All rows are made from the same 12 directions, up to rounding. Whole rows:
[[ 16  14  -6   3  11   9  -9  -1   1   7   2 -12   1  -9 -19 -14  13   4
  -13   1]
 [-11 -14  -7   9  14  -1  18  -5   9  14  -5 -19  12   0  10   2   3  11
    8 -13]
 [  8  18  14   6  -4  25  -5  -5   9 -20  -3   7  -7 -14  -5 -14   2   3
  -15  13]
 [-14  -9   1   4 -23  -1  -9  -4  -6  -2 -14  20  -5  -8  19  -4  -2  -1
    8   7]
 [ -3  14   4   5 -18  19   4   5  12   0 -14  -3 -16  -1   2  -5  11   7
   -3   3]
 [ -2 -13   0  12  -1 -12  17 -12   0  10  -4   7   3  14  13   1  -5   0
    0  -4]
 [  7  -1   9  10  -3   2 -11   2   9 -16 -16  12   0 -12   5 -26   6  -1
   -6   5]
 [ -4   0  -3   6  -4 -17   4   8 -27  13  10   0  19  -5  11  13  -3   2
    6  10]
 [  2   4  -3 -14  -5  -2   2  14   4   0   5  -7  -4  13   6  14  -2  -1
    8 -14]
 [-10  -9  -8   3  -5  -6  -1 -19  -7  18   4   3   2   6  11   5   2  20
   -2   1]
 [ -6  -2   4 -22 -14   6 -15  -2   8   1  -1  -1 -13  11  -4   9   2   2
    7  -5]
 [ 12  14  -8 -11  -8  -5   3  10  -7  -2  12   6 -11  16  -1  14  -6  -9
   -3  -7]
 [  9  -2   1  -9  10  -1   2 -22  13   2  -6   9   6   8   5  -7 -15 -16
   -2 -17]
 [ -7   0  -2   5  -3   1 -10 -22   2   2 -11  15 -11  -7 -12 -17   3   5
  -13  12]
 [-10  14  -7 -16   8   3  -7  14   9 -16   1  -6  -1 -15  -1   0  -3   8
    1  -4]
 [ -9  18   6 -12  -1 -12   0  -1  -4 -14   3  17  -3  -1  -8   3 -15  -1
  -10  15]]

The start of a row, then its end:
[ -5  -8   4   3  14  -6  -7  -6  -6 -13   8   7  10 -12  -3  -7  -4] | [ 8 -6 13]
[-12 -13  13   1   8   2   7  -7   2  18  -7 -21  10   0 -19   6   5] | [-7 11  8]
[  1   6  -2   3  10 -14   9  18  -7  -9   2   0   7  -5  -5   1  -6] | [-11   1   3]
[ -3   0   1   2  -7 -13   5  21 -22   4  12  -3   1   4  -7  19   0] | [-8  8 12]
[  4 -12  -4   6   5  20   1  -9   0  -2  14  -6  -6   1   1   7   3] | [ 6 -1 -4]
[ 18   1  11   2 -11   0  -6  20   0 -25   4  12  -9   8   4  -4   2] | [-8 -2  3]
[-12 -21   1 -12   9 -13  -5   7   8  -6  -2  -7   7   3   5   4  -2] | [  1  15 -10]
[ 13  -6   2  -2  14  10 -10   6   4  -9   7 -12   7  -7  -6  -5   5] | [-5  3 -7]
[ -6 -15   8   3   9 -27  10  12  13 -13 -14   5   4   8   3 -12  -4] | [-4  5 -3]
[-10  -2   0   2   0   2  -7 -21 -11  18  -4   0  20 -16   9  -1  -4] | [3 4 6]
[  6  14  -7   4 -13  16  -1 -11  -7  16   0   1  -3  -3   6   3   4] | [ 2 -5 -1]
[ 11  -6   1  -4  -5   2  -4   0   5 -11   2  13 -14  12  -1  -2  -4] | [-14  -1  -7]
[ -1 -31   8  -4  -2  -7 -16  -5  -7  -6  11   6   4   8   6   6   0] | [ 1 10  2]
[  4   1 -16  12   0  -3  -1 -10 -21   7  14  12   1  -6   8   2  -2] | [ 9 -9  6]
[  9  24  -1   5  -8  20   0 -12  -8   1   4  10 -12  -8 -14  -2  -2] | [ -8 -16  13]
[-17   0 -10 -10   2  -7 -11 -16  -1  16 -13   3   2 -13 -10  -6  -3] | [-4  3  2]
[  0  15 -10  -6  11  11   4  -6  14  -2 -13  -1  -7 -12 -13 -10  -8] | [-18  -3 -10]
[-14   5  -8 -11   3  10   7 -11   1   1  15  -3 -11   5  -5  19  -8] | [11 -3  0]
[-10  -7   6   0   4  -2  13  -5  18  10 -11 -16   8   9  11   0   4] | [ 16   6 -10]
[  9  27  -2   5 -10  21  -2  -1  -4   6  -1  -3 -10  -9 -12  -3   8] | [  0 -12   9]
[-11 -12 -13  14 -14  12   1  -3  -8  -4   5  12 -19  -4  12   5   4] | [12  0  6]
[  2 -20  25  12  -2  24   4  -1   5  -2  -3 -15   3   0  -7   3   8] | [-13  12   8]
[ -2   2   6  -4  -7   5  -1   7  10   2  -8 -10  -2   3   2  -1   8] | [ 6  4 -3]
[  1  -1  13   3 -19   7   0   1  11   9 -20  -3 -10   8  -3  -6  11] | [-6  4  1]
[  4 -17  -6  12  -8   4   7 -18  12  16 -14   4  -6  13  18  -9   5] | [  2   3 -17]
[ 15   6   3 -18   9  14 -14  -4  11 -12  15  -5   1   6   1   1  -2] | [  7  -5 -13]
[ -2 -13   8   9  -9 -16  -2   2   0  -4  -7  12  -3   9   8  -9   5] | [ 9 -2  7]
[  5   1   8  -6  -5 -13  -2  11  14  -4  -9  -3   5  13  15  -8   6] | [ 15   1 -11]
[  0 -14  13   3   5   2   2   5  16 -14  -7  -4  -1   4   0  -8   4] | [ 0  4 -2]
[-17 -16  -9   6   6 -11 -13  -3  -6  -4  -4   7   7 -19   8 -11   4] | [16  2  8]
[  6 -29  -7   7  14  -2   2   4  -4  -6  12  -3  -1   5  -3   5  -1] | [-13  10  -9]
[  7   4 -14  -1   9 -13  -1  24   0 -20   5   6  -4  -4   3  -6  -2] | [-1 -3 -8]
[ -3 -20  -2  -4  -8  -3  -6   6   5 -11   7   6 -19  17   4   5   6] | [10  3 -3]
[  7  25   7 -10  -5   1 -15  -7   1   2  -9   6  10 -10  -1 -13  -1] | [  1 -10   5]
[ -2  -4   3  -6  -5  13 -26   2  -7  -7   0   0   5 -21  -1  -4   4] | [-4  7  7]
[ 14   9  27  16  -9  -8  11  -1 -11  12  -7   1  16   7  -6  -4   1] | [-14  -5  19]
[-11  -3  -2  -8  11  -7   7 -11  18  -5  -8   2   2   4   7  -5 -10] | [  8  -1 -11]
[-11   7 -12   4   6   4  11  -9   9 -14  -3  15 -15  -6   3  -6 -10] | [  7 -12   0]
[ -7  -5   5  -4  -6 -16   8  -1  -8   5   8   6  -8  20  -9  15  -5] | [ 0 -1 10]
[ -8  -1  -6 -16 -11  -1 -23  -6  -9   4  -4  11  -1 -11  -1   2  -5] | [-13   9   1]
[ -2   3 -13 -13   0 -27  -4   0  -7  22   4  -5   8  14   6   7   2] | [ 17   1 -10]
[  9   2 -18   0   4 -14 -16   0 -14  -2   8  14   7 -10  10 -10  -1] | [ 7 -7 -4]
[-10   2  20 -12  -7  17   6   5  16  -7  -3 -16   7   4  15  13  -3] | [ 8 13 -6]
[ 19  19  14   6 -10  22  -4  -4  -6   1  10  -3   0   1  -7   1   7] | [  2 -12  12]
[ 12   0  -2  14 -16  -1  -5   9 -11  19 -15  -1   1  -5  -2  -9  14] | [-17   6   2]
[ -6  -5  -3  10   3  17   1 -19  -1  -2  -5  10   0 -18   2  -6  -8] | [-13   0   4]
[  8   2  -1   0  -8  16  14  -6  -1   1   7   5 -14  14   0  17 -11] | [-23   3  -8]
[  8   2   9 -11 -10  23 -19 -12   0  -1  16  -2 -13   9 -10   8   9] | [13 -7  7]
[-16  -3   0  -3  -1   2 -15 -15   2   6 -10   2  -1 -14 -10 -10   5] | [10 -2 12]
[ -1 -14 -17  -3  -2 -12 -19  -1  -3   7 -16  11   2 -13   6 -16   1] | [-16  11 -12]
[ -4  -2  -2   5  -8  17   2 -23  -5   7  -5  13   2 -10  14   2 -13] | [-15   4  -2]
[-12   6  10  -2  16  -6  10   0  12 -14 -11  -1  17 -14   4  -9 -13] | [-1  1  2]
[ -3  -5  -4   0 -15  18 -12  -8 -20  20   9  -5  -7  -5 -11  16   8] | [-8  8 10]
[-14 -10  15  -2   7   6   7   7   1  -8  10 -17  11  -2   1  15  -1] | [10 10  8]
[  0   4  13   0   4 -13   2   5  17  -9 -20   2  10  -1   6 -19   0] | [ 3 -2 -3]
[ 24   7   0  -9   3   7 -11   1 -11   5  12  -5  18  -2   6   5  -5] | [-19   5 -13]
[-21   9  -2  12   0  -2  19 -21  -1  13  -6   5  -1  -4   0   0  -5] | [ 17 -12  15]
[  4  -3   4  14  -7  29  15 -20   2   3   6   3  -8   5  10   9  -4] | [-2 -3 -1]
[ -6   1  -6   8   3  -7  29  -7  -7  10  10   2  -9  17  -6  18 -10] | [-3 -5  3]
[-22   9  10  -4 -13   3  -6  15   2 -10 -15  -2   9 -22  15  -2   1] | [11 10 11]
[  6  -2   7  15   4  25  -2  -3  14  -4  -7 -13  -8  -9 -13 -15  17] | [ 6 -6  5]
[-10   6  -9  -7   2  -4  -6  14  13  -7 -16  -4  -6 -12  -2 -12   5] | [ 3  3 -6]
[  4  12 -10   2  -6  -8  -1   4  -7  15 -18   4   7 -12   1 -10  -1] | [-21   5  -4]
[ 12   0   9  -5  -5  15  -7   1   0   7  -3 -10  15  -5  10   3   0] | [-16  13 -11]
[  8  11   9 -12 -17   8   2  -3   7   6  -8   3   2  11  17   7  -7] | [-12   7 -14]
[  0   3   2   3   6   2   4   1   1  -7 -11   5  13 -17   8  -7 -12] | [-22   7  -4]
[-15 -14  -6   0   1 -15   6  -9 -14  20   9  -3   0  10  -9  17  -1] | [5 4 8]
[  4 -12  -1 -12   2  11   0  -3   4  -7   8   3  -9  10  -3  14 -12] | [-25  11 -13]
[ 16   4   1 -10   5  -2  -2   7  -1   0   7  -5  12   6   7   5  -6] | [-12   5 -15]
[ 13   4 -14   6  -9   3 -13   7  -2  12 -11  -1 -10  -7  -8 -16  17] | [-6 -2 -5]
[-14 -29  -2  11   4  -1   1  -2  -5 -13   1  11  -2  -9   8   1  -6] | [-7 11  5]
[-10  -3  -7   4   3  -2  14   9  -2  -7   2   1   0  -4  12   9  -9] | [-3  7 -4]
[ -4  -2 -25  15  13  -9  22   1  -5  -1   5   7  -4  -3   9   1  -9] | [ 0 -4 -9]
[  7 -23   2   9  -3   6  -1 -19  -5   9  12   3  -9  17  -3   6   6] | [ 4 -2  2]
[ 23   9 -12   9  -6  12  -9  -3 -13   5  13   6  -3  -3   7  -3   7] | [  3 -10  -4]
[  7   1   0  -3  16  -9   0  25   9 -19  -2  -9   9  -7   1  -9   0] | [ -5   4 -10]
[ -4  -6  16   0  -5 -13  -2   0  -5   1 -10   7  18  -3   9  -3  -7] | [-10   9   7]
[  9 -18  -5  12  12   3  -9  -7  -7  -3  10   2  -6  -4 -17  -9   8] | [-2 -6  7]
[-14  -1  -2   4  -3 -10  15  -3  -2 -11   1  17  -4   3  15   6 -15] | [ 4 -2  4]
[  5  15 -18  -7  -8   5   9   0  -7  21  10  -8 -12  14  -2  19   1] | [ -1   0 -12]
